There are 6 hidden switches. A switch that is on adds its own fixed numbers to the row, and there is some noise. The rows also spread widely along 3 directions, which tell nothing about the answers.
Some rows, each with its switches (1 for on, 0 for off) after it:
[  4  -9 -15  -8 -12   2  -5 -18 -15   8  17  -7 -11  -1  -7   4   5  11
 -10   5  10  21]	0 0 0 0 0 0
[ -8 -15  -4   5 -17  -8 -10  -7   9 -20  22   3 -20  12   0  -1   5  -1
  -7  -2  10  23]	1 0 1 0 1 1
[-11 -31 -12   3  -6   7 -25 -13  -8 -11  16   5 -11  13  -2  18 -11  14
  -4   8   8  30]	1 1 0 1 0 0
[-24 -21 -16   7 -14  -1 -16 -15  -5 -19  20 -21 -31   3  -5  26   5   4
 -10   4   6  20]	1 0 0 1 0 1
[ -7 -17 -24   0 -11   3 -12 -26 -20   8  24 -23 -23   3 -15  10  15  13
  -4   1  10  22]	0 0 0 1 0 1
[ -9 -31 -10   1  -6   0 -16 -20  -8  -1  17   7  -9  30  -7   2  -1   9
   2   5  20  26]	0 1 1 0 0 1
[-19 -30 -23   7 -17  24 -25 -26 -32   4  17 -21 -27  15  -5  14   2  23
  -2  -1   2  20]	1 0 0 1 0 1
[-18 -27 -16   4  -4  -6 -19 -13  -1 -20  20  -6 -23   8 -13  22   1   7
  -3   2  17  25]	0 1 0 1 0 1
[  2 -21 -10  -9  -2   4 -15 -31 -18  19  26 -11 -16  12 -13   2   8   9
   3   8  13  33]	0 0 0 1 0 1
[ -5 -18  -6  -6  -5  -5 -15 -13   3  -9  18  -1 -13   1  -2  18  -2   3
 -13  12  10  26]	1 0 0 1 0 0
[-12 -15  15 -12  10 -25 -12  -2  29 -23  18   5 -12   6  -3  20  -1 -15
 -13  10  20  34]	0 0 0 0 0 1
[-22 -27  -3   7 -13   3 -25   6   4 -31  15   7 -21  17  -3  15  -6   8
  -1  -7  10  24]	0 1 0 0 1 1
[  5  -8 -14  -6  -5 -18  -1 -28  -1   5  32 -18 -23  -6 -18   6  20  -1
  -8   6  16  28]	0 0 0 1 0 1
[  7 -15 -15  -8  -3 -15  -4 -30  -6   4  38 -11 -21   0 -20  -1  18   2
  -7   4  26  34]	0 1 0 1 0 1

New rows. What belongs after each?
[-21  -5  -5   2 -11 -27  -6  10  34 -48  21  -6 -31 -11  -7  21   6 -14
 -16  -5  12  20]	0 0 0 0 1 1
[-12 -18 -25   5 -27  19  -4 -29 -36  13  22 -26 -25  12  -5   2  10  21
  -7  -4   4  19]	1 0 0 0 0 1
[-12  -1  -7   2 -14 -30   2   5  31 -43  28 -13 -34 -14  -7  15  17 -14
 -18  -3  16  20]	0 0 0 0 1 1
[-25 -37 -18   7 -11   8 -28 -16  -8 -11   4 -11 -19  26  -6  25  -3  14
   2   5   8  17]	0 0 1 1 0 1
[  8  -3 -13  -7 -19   2  -1 -12 -13   7  22  -6 -17  -5  -9  -9  16  10
  -6   2   5  20]	0 0 0 0 1 0
[ -7  -8  -3  -5  -5 -16  -3 -12  10  -9  26  -9 -19  -1  -6  10  10  -8
 -14   3  18  28]	0 0 0 0 0 1
[-11 -18  -5  -7   0 -10 -20  -9   9 -13  12  -2 -12  -1  -6  26  -3   4
  -9  13   9  25]	0 0 0 1 0 0
[-10 -20   0   5  -3 -29  -6  -8  28 -29  29  11 -13  14  -1  10   1 -10
 -16   4  22  32]	1 1 1 0 0 1
[-23 -23   6  -3   5 -12 -19   1  28 -30  10   4 -15  11  -3  31  -7  -8
 -10   4  11  28]	0 0 0 0 0 1
[  8 -17  -1 -10  -8  10  -8 -23 -20  24  17   6  -3   8   1  -4  -2  10
  -8  12   5  30]	1 0 0 0 0 0
[-35 -34 -18  12 -13   7 -25  -3   1 -25   0  -8 -18  27  -1  29 -10  12
  -1  -3   7   9]	0 0 1 0 0 1
[-22 -21 -11   5 -11 -12 -12  -6  13 -24  11  -7 -17  13  -5  21   1  -2
 -10  -2  15  15]	0 0 1 0 0 1
[-22 -23 -27   9 -21   4 -12 -14  -9 -15  10 -21 -24  17  -9  16   5  12
  -5  -4   7   8]	0 0 1 0 0 1
[-17 -22   7   7 -14   5 -21   0   7 -23  15   4 -21   9   4  13  -6   3
  -6  -1   2  27]	1 0 0 0 1 1
[-15 -29 -14  12 -22   7 -23   3   1 -29   7  13 -11  19   6  11 -14  12
  -5  -2   4  20]	1 1 1 0 1 0
[-16 -35 -16   6  -2  -7 -24 -14   5 -16  17   1 -16  23 -11  22  -2   6
   1   7  18  25]	0 1 1 1 0 1
[-28 -35   4  -2   2  14 -34  -5  -4 -11   1   7  -7  28  -2  24 -16  10
   1   3   4  26]	0 0 0 0 0 1
[-16 -15  -7   0 -12  -9  -5 -10   4 -16  26 -11 -22   4  -1  12   7  -2
 -17   1   9  25]	1 0 0 0 0 1
[ -8 -18 -28   6 -17 -11  -7 -26  -8  -6  20 -26 -27   6 -15  10  15  10
  -3  -1  14  15]	0 0 1 1 0 1
[-12 -18  -7   3 -11 -14 -11  -4  15 -27  10   3  -9  10   5  22  -8  -1
 -15   8   7  17]	1 0 1 0 0 0
[-13 -19  -2   0 -11   3 -16  -4   2 -16  16   1 -22   7  -3   9   2   4
  -1  -1   6  24]	0 0 0 0 1 1
[ -9 -28  -3  -8   6 -12 -20 -14   8 -14  24   9 -13  13 -11  19  -1   0
  -2   9  23  39]	0 1 0 1 0 1
[-16 -33   4  -3   4   1 -23  -8   4 -10  16  14  -6  22  -5  17  -9   5
  -1   3  17  35]	0 1 0 0 0 1
[-32 -26 -14  13 -17  -6 -14  -6  11 -33  10  -9 -23  14   5  25  -6   3
 -13  -1   6  13]	1 0 1 0 0 1
[-22 -21 -13   6 -11 -12 -11  -7  15 -23  13  -9 -17  13  -4  22  -3  -1
 -11   1  14  15]	0 0 1 0 0 1
